Each new row is followed by its nearest point in the smallest flat space through zero that holds the last named rows.
(in the rows, 128 means zero)

j_536, 5 rows:
[[142 139 121 125 129  90 128 118 160 158]
 [125 167 101 105 151 156 140 144 191 187]
 [117  66  84 123 166 117 120 134 117 171]
 [148 167 132 150 182 157  88 155 163 135]
 [117 130 107  57 191 139 119 163 132 162]]
New rows:
[171  75  89 127 101 150 136 142 105 151] => [113  84 102 139 124 136 139 123 114 145]
[117 108 146 177  79 140 109 175  96 148] => [123 106 126 168 113 148 128 121 113 113]
[ 87 119 127 134 104 126 182 131 173 118] => [115 133 118 127  90 141 162 115 143 143]
[128 128 136 138 118 110 121 115 129 133] => [135 127 131 138 119 109 127 119 131 128]
[108  91  88 122 186 175 101 138 128 143] => [113  93  94 128 183 171 110 156 119 153]
[134 105 125 184 134 171  53 130 110 131] => [136 104 123 195 158 161  91 138 117 113]

j_228:
[[ 87 189 154 165 133 183 163 133 121 116]
 [118 105 138 133 155 185  60  70 140 144]
 [ 89 107 141 127 153 168 146 141 173 141]
 [144  65 150 134 170 171 134 148 117 120]
 [121 163  97 106 161  63 159 118  73 173]]
New rows:
[161 119 167 138  83  78  80 153  91 139] => [175 122 120 126  97  95 105 127 102 105]
[118  99 106 156  77 173 130 160 173  77] => [131 110 150 144  84 162 128 159 182  85]
[141 123 166  87  89  92 104 173  82 145] => [160 120 118 120 113  90 131 141 107 118]

j_390 (5 x 10):
[[142 107 135 141 115 138  95 119 180 125]
 [143 112 150 132 172 169 121 132  71 144]
 [134 118 138 109 167 195  94  58 142 129]
 [142 207 141 158 184 121 152 106  58 122]
 [177 170 147 186 138 164 153 141 140 129]]
New rows:
[144  53 130 150 138  99 124 160 127 106] => [134  82 140 139 117 110 100 170 124 137]
[137 117 131  91 166 184  75 139 140 145] => [135  90 141 116 150 176  98 108 128 138]
[188 129  85 103 112 138 124  79  76 149] => [122 134 127 112 149 148 134 107 105 130]

j_670, 5 rows:
[[102 222 132  88  91 117 146  64 171  80]
 [148 205 143 141 126 171  85 115 162 141]
 [ 94 160  98 153  98 130 128 101 141  66]
 [128 154 184 108 137 113 121 115 187  99]
 [119 138 211 186 149 175  93 153 132  87]]
New rows:
[116 167 138 105 113 106 150  92 111 117] => [112 162 135  97 110 121 156  99 119 116]
[177 166 152  95 164 162 145 128 195 151] => [162 167 164  96 144 130 106 122 178 163]
[ 84 146 136 156 123  95  68 125 147 172] => [141 139 122 140 132 136 103 131 154 133]
[148 117 134 197 125 101  98 175 118 153] => [143  96 122 169 145 145  97 160 127 140]
[187 132 129  82 155 118 144 133 126 214] => [175 127 131  73 147 120 131 135 126 217]
[184 152 114 175 140 129 143  99 117 131] => [135 145 111 140 124 146 114 127 125 140]

j_609:
[[104 138 153 123 127 187 156 114 144 159]
 [127 143 150 156 120 134 101 110 112 126]
 [117  98 178 115 138 127 131  91  96 139]
 [ 56 134 102 126 136 130  89 129 157 127]
 [105 174 140  89 159 170 147 174 137 132]]
New rows:
[128 125 136 114 168  80 159 172 130 170] => [134 118 124  88 150 113 150 154 123 122]
[142 170 145 178  85 153 169 123 114  91] => [168 163 141 167 105 159 134 126 124 133]
[135 129 174  82 176  90  96 139 145 110] => [115 127 148  91 162 100 113 147  98 110]
[169  93  90  99 143 117 128  90 153 162] => [141  84 105 120 117 111 156 115 143 136]
[169  90 154  86 142 120 134 178 127  96] => [160 118 133  88 151 102 154 157 106 115]
[ 93 155  94 130  99 115 166  98 170 155] => [106 118  94 137 111 149 142 120 171 146]

j_113 (5 x 10):
[[196 122 177  93 157 105 193 133 151 125]
 [ 93 150  21 203 138 149 166  80  91 121]
 [132 101  93 126 125 130 160 163 150 172]
 [117  97  49 143  97  52 187 134 129 147]
 [161  85 155 145 102 133 166 129 157 122]]
New rows:
[114 155 112  98 154 137 136 114 184 153] => [132 141 117 111 155 138 135 144 130 151]
[139 179 140 169  95 130 129 130 111 139] => [123 133 126 143 126 136 124 113 120 115]
[146 114  39 204 148 163 118  51  94  96] => [106 145  65 208 130 167 153  68  96  98]

j_413:
[[128 114 130  85  96 133 131  85 156 145]
 [119 185 143 105  96 129 138 145 171 164]
 [ 88 153 135  76 132 157 130 148 156 202]
 [ 88 153 103 114 117 154 108  88 136 191]
 [ 99 117 142  84  98  90 141 126 145  83]]
New rows:
[101 149 145 162 178 131 141 126 172 129] => [119 149 128 139 137 131 127 150 125 138]
[123 108 119 143 123 121 168  96  85 122] => [128 106 116 139 131 124 120 104 111 110]
[168 145 147 172 132 205 128  88 125 122] => [183 131 118 169 129 154 121 102 125 152]
[162 109 138 129 133 110 131 118 125 116] => [158 107 135 132 126 125 134 122 128 109]
[176  91 147  86  42 126 146 118 108 162] => [169 104 145  90  96 135 142  96 164 136]

j_978 (5 x 10):
[[104 183 210  90 151 163 142 119 107  69]
 [107 172 198  88 129 115  92  92 105 134]
 [126 132 215  89 117 123 105  85 133 168]
 [157 142 190  96 140 128 117 122 126  63]
 [145 132 168 103  94 155  94  47 125 124]]
New rows:
[ 78 112  87 122 116 114 113  85 180 174] => [112 117 100 141 105 127 117 101 129 190]
[ 94 150 175 164 160 114 144  89 152 134] => [105 143 163 115 133 138 136 123 124 145]
[101 167 134 101  87 116  77 176  78 142] => [ 98 170 129 118 138  92  96 130  99 138]
[167 131  78 124 175  90 110 116 124  97] => [156 128  91 135 131  93  99 141 120  89]
[138 146 114  91 166 115 118 123 130  95] => [136 145 132 120 138 114 114 136 117  91]
[107 167  94  89  78 173 100  85 125 180] => [ 95 148 110 130  95 156 107  62 110 170]

j_642, 5 rows:
[[ 97  71 139 214 127 154 183 172 152  96]
 [ 72 200 166 182  81 133 178 114 136 114]
 [ 95 151 128 122 151 174 171 136 155 158]
 [ 82 115 163 164  36 174 137 138 196  98]
 [ 57  86 152 157  81 193 150  87 140  87]]
New rows:
[134 134 127 142  80 110 153  93 128 155] => [119 151 140 135 103 121 127 116 127 120]
[135  93 134 127 103 130 113 123 113 135] => [133 101 127 125 115 129 109 121 126 114]
[130 156 125 119 125  74 124 124  81 129] => [145 162 129 130 134  84 118 112  90 125]
[136  69 125 203 124 106 108  64 144 163] => [127  87 130 152 121 123 122 122 111  98]

j_987 (5 x 10):
[[171 101 138  88 131  89 108 148 115  99]
 [166 101 119 147 148 134  96 139 124 124]
 [202 122 145  91 163 138  96 141  87 181]
 [155 117 119  98 100  79 107 153 113 108]
 [142 164 115 123 139 112 147 133 123 133]]
New rows:
[124 124 120  92 109 138  96 131 130 128] => [127 114 135 111 106 123 112 132 118 136]
[117 129 143  91  92 112 121 116 177 154] => [104 126 143 101  97 121 131 125 122 135]
[160 172 136  78 176 132  89 162 155 110] => [173 137 135 103 166 112 135 136 118 121]
[131 178 133 145 132 175 125 164 160 125] => [125 150 115 154 143 144 140 122 134 140]
[140 144 129 170 171 173 150 144 154 116] => [135 138 119 170 179 157 144 116 147 121]

j_610:
[[128 144 129 112  79 113 174 124 136 121]
 [147 134 144 170  83 158 162 127  98 152]
 [148 156 153 142 152 102  87 130 116  96]
 [101  99  90 135 150 144 165 157 152 131]
 [143 122 131  93 109 154 164 155 113 194]]
New rows:
[125 101 100 123 110 131 153  63  95 137] => [112 109 120 129  91 147 133  86 131 141]
[119 189 129 203 104 136 115 139 110 128] => [147 147 148 193 114 135 133 129 103 107]
[135  53 112 152  90 107 114 118 123 119] => [111 110 117 147 113 142 126  98 133 123]
[ 83 127 115  84 138 138 116 114 102 132] => [116 113 119  95 134 129 112 113 139 142]
[108  64 131 118 124 115 135  90 175 139] => [ 94  97 100 108 120 136 126  94 153 130]
[130  90 108 174 131  97 137 112 116 111] => [115 120 118 167 129 134 130 118 134 103]

j_301:
[[146 180 139 147 113 129 107 141 169 124]
 [168  97 126 133 131  98 176 109  89 160]
 [165  60 156 119 116 123  99 118 166 130]
 [127  71  97 155 111 123  84 213 148 110]
 [121 149 113  71 131 149 112 158 115 102]]
New rows:
[141 141 127 176 126 147 108 144 138 124] => [127 141 126 164 119 123 115 146 151 128]
[136  81  98 137 126 166 128 112 133 131] => [120  85 129 129 130 128 123 125 127 128]
[ 95 123 164  53 138 169 129 118 141 149] => [110 125 146  65 140 156 114  95 128 109]
[176  75 110 124 161 134 136 150 119 122] => [158  77 118 114 124 115 131 150 113 133]

j_719 (5 x 10):
[[113 159 122 181  48 114 116 186 197 180]
 [ 96 159 104  70  85  83 105 128 206  54]
 [ 84 155 102 146 135 195  99 141 133  96]
 [117 164 132 106  91 105 141 146 202 111]
 [ 74 169 135  97 146 118 138 158 106  99]]
New rows:
[119 160  89 157 127 164 125  96 166 123] => [126 138 112 145 120 176 115 123 166 113]
[114 159  96 100 122 103 159 148 117 141] => [108 148 139 112 125 101 140 150 123 128]
[112  97 132 131 132 129  96 137 139 104] => [120 121 111 127 122 129 104 122 127 112]

j_88 (5 x 10):
[[153 143 125 115 106 107  76 133  21 162]
 [126 110 125 129 159 130 131 113 133 143]
 [133 132 155 106 130 199 124 118 121  58]
 [103 154 118  69 154 147  90 199  87 127]
 [147 104 131 106 172 103 115 107  74 156]]
New rows:
[149 135 114 106 124 124 118 138 125 134] => [129 133 127 118 127 119 122 140 115 130]
[157 203 178 153 119  97 100 110 130 134] => [144 139 133 140  88 108 126 123 110 125]
[124 139 120  88  99 145 151 155 124 156] => [118 144 122 117 119 125 120 158 126 129]
[117 113 134 122 143 171 122 166 125 142] => [108 132 119 118 149 162 111 147 128 132]
[136 138 129 108 147 124  57 118 129 146] => [124 127 120 120 144 137 106 133  99 149]

j_935 (5 x 10):
[[ 99 179 105 169 132 154 167 124 139 183]
 [110 138 127 155 152 131 184 119 175 127]
 [126 127 126 116 131 105 107 114 149 151]
 [134 158 138 138 140  85  86 157 114 144]
 [117 120 103 151  73 139  91 118 126 130]]
New rows:
[156 171 178 161 123  89 168 128 106 135] => [129 160 141 150 157 113 143 159 119 127]
[102 107 125 141 157 134 139  86 107 117] => [127 119 127 122 131 142 147 118 134 123]
[161 141  81 124 158 130 159 160 177 119] => [122 134 135 138 152 121 160 129 153 123]
[125  97 147 146 157 138  79 119 116 117] => [137 116 134 120 122 115 105 133 121 113]

j_594 (5 x 10):
[[124 158 144 129 134  89 143  51 135 155]
 [175 109 200 136 147  90  54  61 169 109]
 [137 108  74 114 140 115 173  84 152 152]
 [169 157  95 161 113  80 106 117 101 129]
 [154 131 166 153 191  84 103  87 172 142]]
New rows:
[145 151 117 140 145 115 153 122 119 123] => [132 144 112 141 139 110 138 125 124 141]
[ 96 171 168 127 177 158 124 119 138 158] => [ 89 155 179 133 167 131 142 128 140 147]
[181  89  95 178 137 126  80 203  71  85] => [183 113  89 166 121 124  72 214 105  91]
[ 80 158  85 127  89 156 132 109 108 114] => [105 145 108 113  84 140 154 124  95 131]

j_473, 5 rows:
[[138 109 127  97 193 116 154  91 108 148]
 [144 114 120  93 159 146 117 137 171 131]
 [165 140 147  79 141 145 108 132 164 133]
 [157 163 125 119 107 129  93 120 125  68]
 [121 131 120 146 126 125 112  89 193 112]]
New rows:
[178 137 109 148 124 109 162 116 134 107] => [133 136 124 131 131 120 124 107 122 108]
[138 175 107 136 120 115 191 136 119 144] => [123 131 139 136 121 120 140 125 103 141]
[126 137 141 152  93 127 124 126 131 129] => [121 142 140 149  95 124 123 128 132 129]
[ 65 124 120 122  78  94 130 184 119 125] => [101 121 120 161  88 135 131 176 112 133]

j_632, 5 rows:
[[101 195 111 122 155  97 132 127  96  69]
 [126  48  89 104 163  70 139 154 134 123]
 [112 107  62 137 135 155 109 152 105 100]
 [ 48  73 180 143 147 141 133 202 114 126]
 [130 138 168 156 130 171 136 105 176 140]]
New rows:
[170 106 141 126  81  95 159 149 179 141] => [158  98 147 115 120 106 138 114 152 163]
[164 171 157 100 110 105 165 174  99  80] => [119 170 146 110 124  91 131 132  93 117]
[127 160 100 178 102  94 120 151 101 123] => [123 152 110 121 119 124 118 135  95 115]
[150 125 140 123 118 159 143 152 148 108] => [126 124 133 139 127 148 127 126 140 132]
[179 180 153 152 122  91 151 165 121 124] => [135 166 152 115 121 100 135 114 117 129]
[123 170 117 103 176 142 126  98  84 168] => [134 162 124 122 120 121 124 118 111 120]

j_124:
[[129 138 168 128 136 155 146  60  76 145]
 [134 149  69 169 157 162  92 181 130 129]
 [209 118 166 133 119 107 121 106 118 146]
 [135  97 121 119 112 157 103 127 189 168]
 [158 125 139 100  87 125 115 106  88 110]]
New rows:
[154 198 128 157 160 111 134  94 120 174] => [154 145 147 167 171 133 140 113 108 150]
[118 135 142  85  86 114 157 123  90 144] => [118 124 146  97  99 117 139 102 104 109]
[156 162 108 119 161 173 149 112 139 108] => [129 139 121 145 145 150 123 124 113 136]
[165 156 128 107 153 117  99 136 202  97] => [152 115 120 133 126 107 118 159 168 134]
[185 170 157 150 169 118 144 158 151 123] => [174 138 140 168 166  97 136 149 134 137]

j_348, 5 rows:
[[158 198 105  86 139  98  94 162 134 117]
 [ 81  95 119 127 113 105 141  87 136 108]
 [170 173 102 130  52 159  85 120 110 111]
 [178 141 115 157 122 132 106 134 218 172]
 [ 79 128 133 159  99  88 138 151 147 111]]
New rows:
[133 169 107 182 122 120 169 203  53 147] => [125 159 161 158 118 137 135 207  77 122]
[ 95 160 129 151 141 128 117  96 110 163] => [123 123 129 129 128 128 131 124 125 126]
[203 150 112 107  53 131 151  88 125 149] => [172 145 103 124  82 162  96  95 133 129]
[130 139 108 115 133  77 163 178 200 144] => [119 148 124 135 151  76 126 162 195 142]

j_146:
[[102  81 157 175 151  92 160 155  89 193]
 [ 81 102 154 144  92  64 112 167  62 160]
 [109 111  98  98 133 142 152 137 112 175]
 [ 46 118 128 159 142 140 161 168  93 132]
 [ 96 127 109 194  85  89 126 124 108 181]]
New rows:
[110 158 106  80  89 172 174 104 160  99] => [115 157  82  91 121 177 131 117 149 103]
[166  82 152 163 166 173 128 112 125 141] => [158 109 150 150 174 136 153 120 147 142]
[132 105 103 117 144 130 137 139  84 167] => [119 105 118 108 134 125 145 139 108 173]
[109  99 141 133 172 136  85 105 176  85] => [142 137 150 136 151 143 127 125 148  85]

j_788 (5 x 10):
[[137 113 125 153 125 135 127 170 111  99]
 [ 89 107 117  91 151 183  47 141 132  96]
 [161 137 133 104 142 175 141  89 211 104]
 [155  91 137 130 126  99 131 153 145 138]
 [152 159 143 121 153 140 126 129 132 136]]
New rows:
[ 83 160  84 155 176  83  86 179 134 172] => [114 131 136 119 143 107  94 151  85 157]
[172 175 148 148 139 137 140 173  84 154] => [166 175 150 152 155 122 140 167  86 140]
[ 83 175 106 178 140 164 153 146 158 113] => [120 160 117 149 122 166 149 118 119  91]
[103 160 132 112 150 116 100 135 107 174] => [112 154 138 107 149 115  98 124  95 166]
[153 154 158 100  90 118 154  77 105 143] => [130 159 132 126 123 111 158  90 130 156]
[156 125  89  77 133 113 137 102 110 117] => [125 129 128 118 128 125 128 112 138 138]

j_541 (5 x 10):
[[ 89 120 115 139 184 103  95 226 160 116]
 [149 111  55  79 135 164 182 134 205 102]
 [147  72 117 115  95  99  63 165 192 142]
 [130  96  30 130 121 154 152 220 151 137]
 [105 137  59 104  81 139 150  99  84 143]]
New rows:
[111 173 144 193 152 153 149 119 103 139] => [124 157 154 162 155 143 157 132  80 127]
[ 75 123 119  97 126  89 176 157 118 163] => [ 92 139  94 117 134 121 128 144 113 126]
[119 145  99 115 132 132 160 129 125 127] => [116 139  98 116 134 141 154 126 123 121]
[109 108 129 157 124 111 104  86 121 168] => [124 125 141 131 104 112 102 110 108 142]
[160 123 168 185 100 123  49 206 156 166] => [159  82 168 180 114 105  63 200 139 157]
[119 124 125  92 127 119  99 158 116 147] => [109 121 115 124 122 110 102 146 128 134]

j_494, 5 rows:
[[ 59 109  94  93 111 119 130 124 151 202]
 [105  71 102 125 119 123 105 119  79 202]
 [ 83  87 152 110 118  89 153 137 157 181]
 [ 99 150 104 130 169 142 192  23 120  89]
 [ 83  79  96 134 119  81 134  90  88 166]]
New rows:
[130 197 114 147 118  74 122 121  66  83] => [138 151  93 157 115  89 114 115 101  64]
[131 113  58 119 135 115 137 155 110 171] => [107 116  92 121 113 125 103 130 110 162]
[155 132 120 140 103  97 124 153 111 145] => [137 117 126 138 112 105 106 153 115 128]

j_618 (5 x 10):
[[ 91  80  89 171 145  78  51 159 157 180]
 [ 72  84  71 132 138 157 146 122 113 143]
 [ 84  86 111 137 124 116  75 140  56 153]
 [103  76 144 130 118 149  21  37 144 174]
 [110 156 128 169  58  74 111  79 173 138]]
New rows:
[ 77  91 138 118 134  93 130  80 147 174] => [ 97 104 108 143 115 129 102  93 146 150]
[118 158 102 159 118 114 158 145  87 102] => [113 146 112 137 105 108 165 153  94 113]
[ 81 173 179  83 149 100 158 137  90  76] => [144 157 149 113 114 128 159 144  78 101]
[164 165 148 146  97 138 166 163 164 156] => [154 162 137 134 123 109 158 143 163 113]
[133 112  76 110 171 149 104 174 123 137] => [123  94 105 123 178 142 121 172 124 141]

j_977:
[[154 103 104 141 147 104 144 147 101  58]
 [ 74 153 132  97 169 151 108 101 126 181]
 [ 86  41 183  90 131 133 130 111  88 125]
 [129  34 125 115 201 117  84 205 112 119]
 [102 165 172  85 106 163 165 130  80 130]]
New rows:
[163 131 168  84 105 110  89 152  98 100] => [140 113 151 117 113 136 140 164 107 114]
[ 86 113  81  90 134  93 142 131 177 155] => [114 122 115 132 151 123 106 111 147 150]
[142 136 128 145 170 104 114 171  81  90] => [142 124 107 124 167 122 132 172 100  87]
[143 144 168 123  95  87 117 132 151  77] => [152 122 134 142  93 120 145 129 129 105]
[ 84 146 150  94  97 110 113 121 152 129] => [111 134 147 118 112 139 130 108 131 152]
[ 87 143 121 161 177 125 117 166 142 128] => [124 138 104 126 173 129 107 150 131 138]

j_36 (5 x 10):
[[161 170 154 110 159 119 109 121  85 157]
 [ 94 141 102 158 160  41 136 169 123 123]
 [ 38 123 129 134  79  94 156  62  84 132]
 [121 132 161 134 134 117  95  82  95 118]
 [123 126 163 147 169  95 126 106 148 106]]
New rows:
[174  53 140 177 126  53 122 143 197 138] => [128 101 127 162 163 100 124 155 185  86]
[192 107 138 123 125 179 121  99 192 163] => [177 116 152 108 133 195 134 121 172 126]
[147 136 102 126 126 203 129  68 130 161] => [147 127 143 100 101 188 134  99 123 144]
[103 131  81 131 101 129 140 146 136 142] => [106 122  90 127  99 127 147 153 127 136]
[117 120 110 156 127 126 128 130 135 128] => [116 118 116 138 123 119 127 136 135 118]

j_804 (5 x 10):
[[ 36 120 168 153  99 155 113 106  79 203]
 [125 152 150  95 150 111 200 127 122 162]
 [120 130  76  96  70 108 123 170 110 150]
 [140  65  86  89 111 105 151 146  41 189]
 [120 146 128  96 123 163 140  76 112 180]]
New rows:
[121 119 102 117 128 129 189 142 117 119] => [137 128 122 108 132 107 161 145 119 138]
[121 141 129 121 133  81 113 164  94  95] => [126 116 123 137 122  98 133 170 125 112]
[109 121 128 145 193 168 105 117 151 139] => [127 124 153 149 152 151 114  94 134 121]
[127 125  53 126  59  77 133 137 101 122] => [133 119  71 102  76 105 115 173 110 136]
[149 170  89 133 112 137 129 127 110 144] => [136 142 103 103 107 135 125 124 131 138]
[130 130 122 118 141 119 128 110  81 116] => [138 110 125 123 137 129 132 120 110 138]

j_449:
[[147 156 134 148 148 140 155 150 102  81]
 [160 107  21 130 142 148 101 115 130  91]
 [202 168  95 121  75 135 108 144 142  82]
 [124 146  98 149 117 166 135 140 137 124]
 [147  91 105 133 122 217 120 139 132  82]]
New rows:
[144 133 119  94 160 123 175  79 129 169] => [112 121 122 126 146 102 128 116 124 145]
[168  77 117 161 126 133 111 123 116  80] => [161  97 112 116 140 146 115 126 117  82]
[102 155 136 130 117 141 131 139 137 155] => [106 148 136 140 113 137 138 135 140 155]

j_97, 5 rows:
[[159 189 126 157  94 144  76 185 118 123]
 [176  90  83 118 125 180 110  87  98 124]
 [140 131 132 129 129 188 115 153 198 138]
 [117 145  91  96 137 123 144 195 115 139]
 [204 117 128  87 105 187 156  97  63  76]]
New rows:
[135 155 121 157 130 139 135  73 161 124] => [133 118 147 148 125 139 114  95 150 127]
[116  97 127 130 129  99 149 107 123 119] => [113 108 132 123 138 105 145 101 118 128]
[ 95 121 120  63 139 150  98 143  53 144] => [135 122  86 101 133 122 139 145  81 129]
[113 142 135 122 119  82 136 129 160 132] => [100 137 146 135 134  99 136 136 144 134]
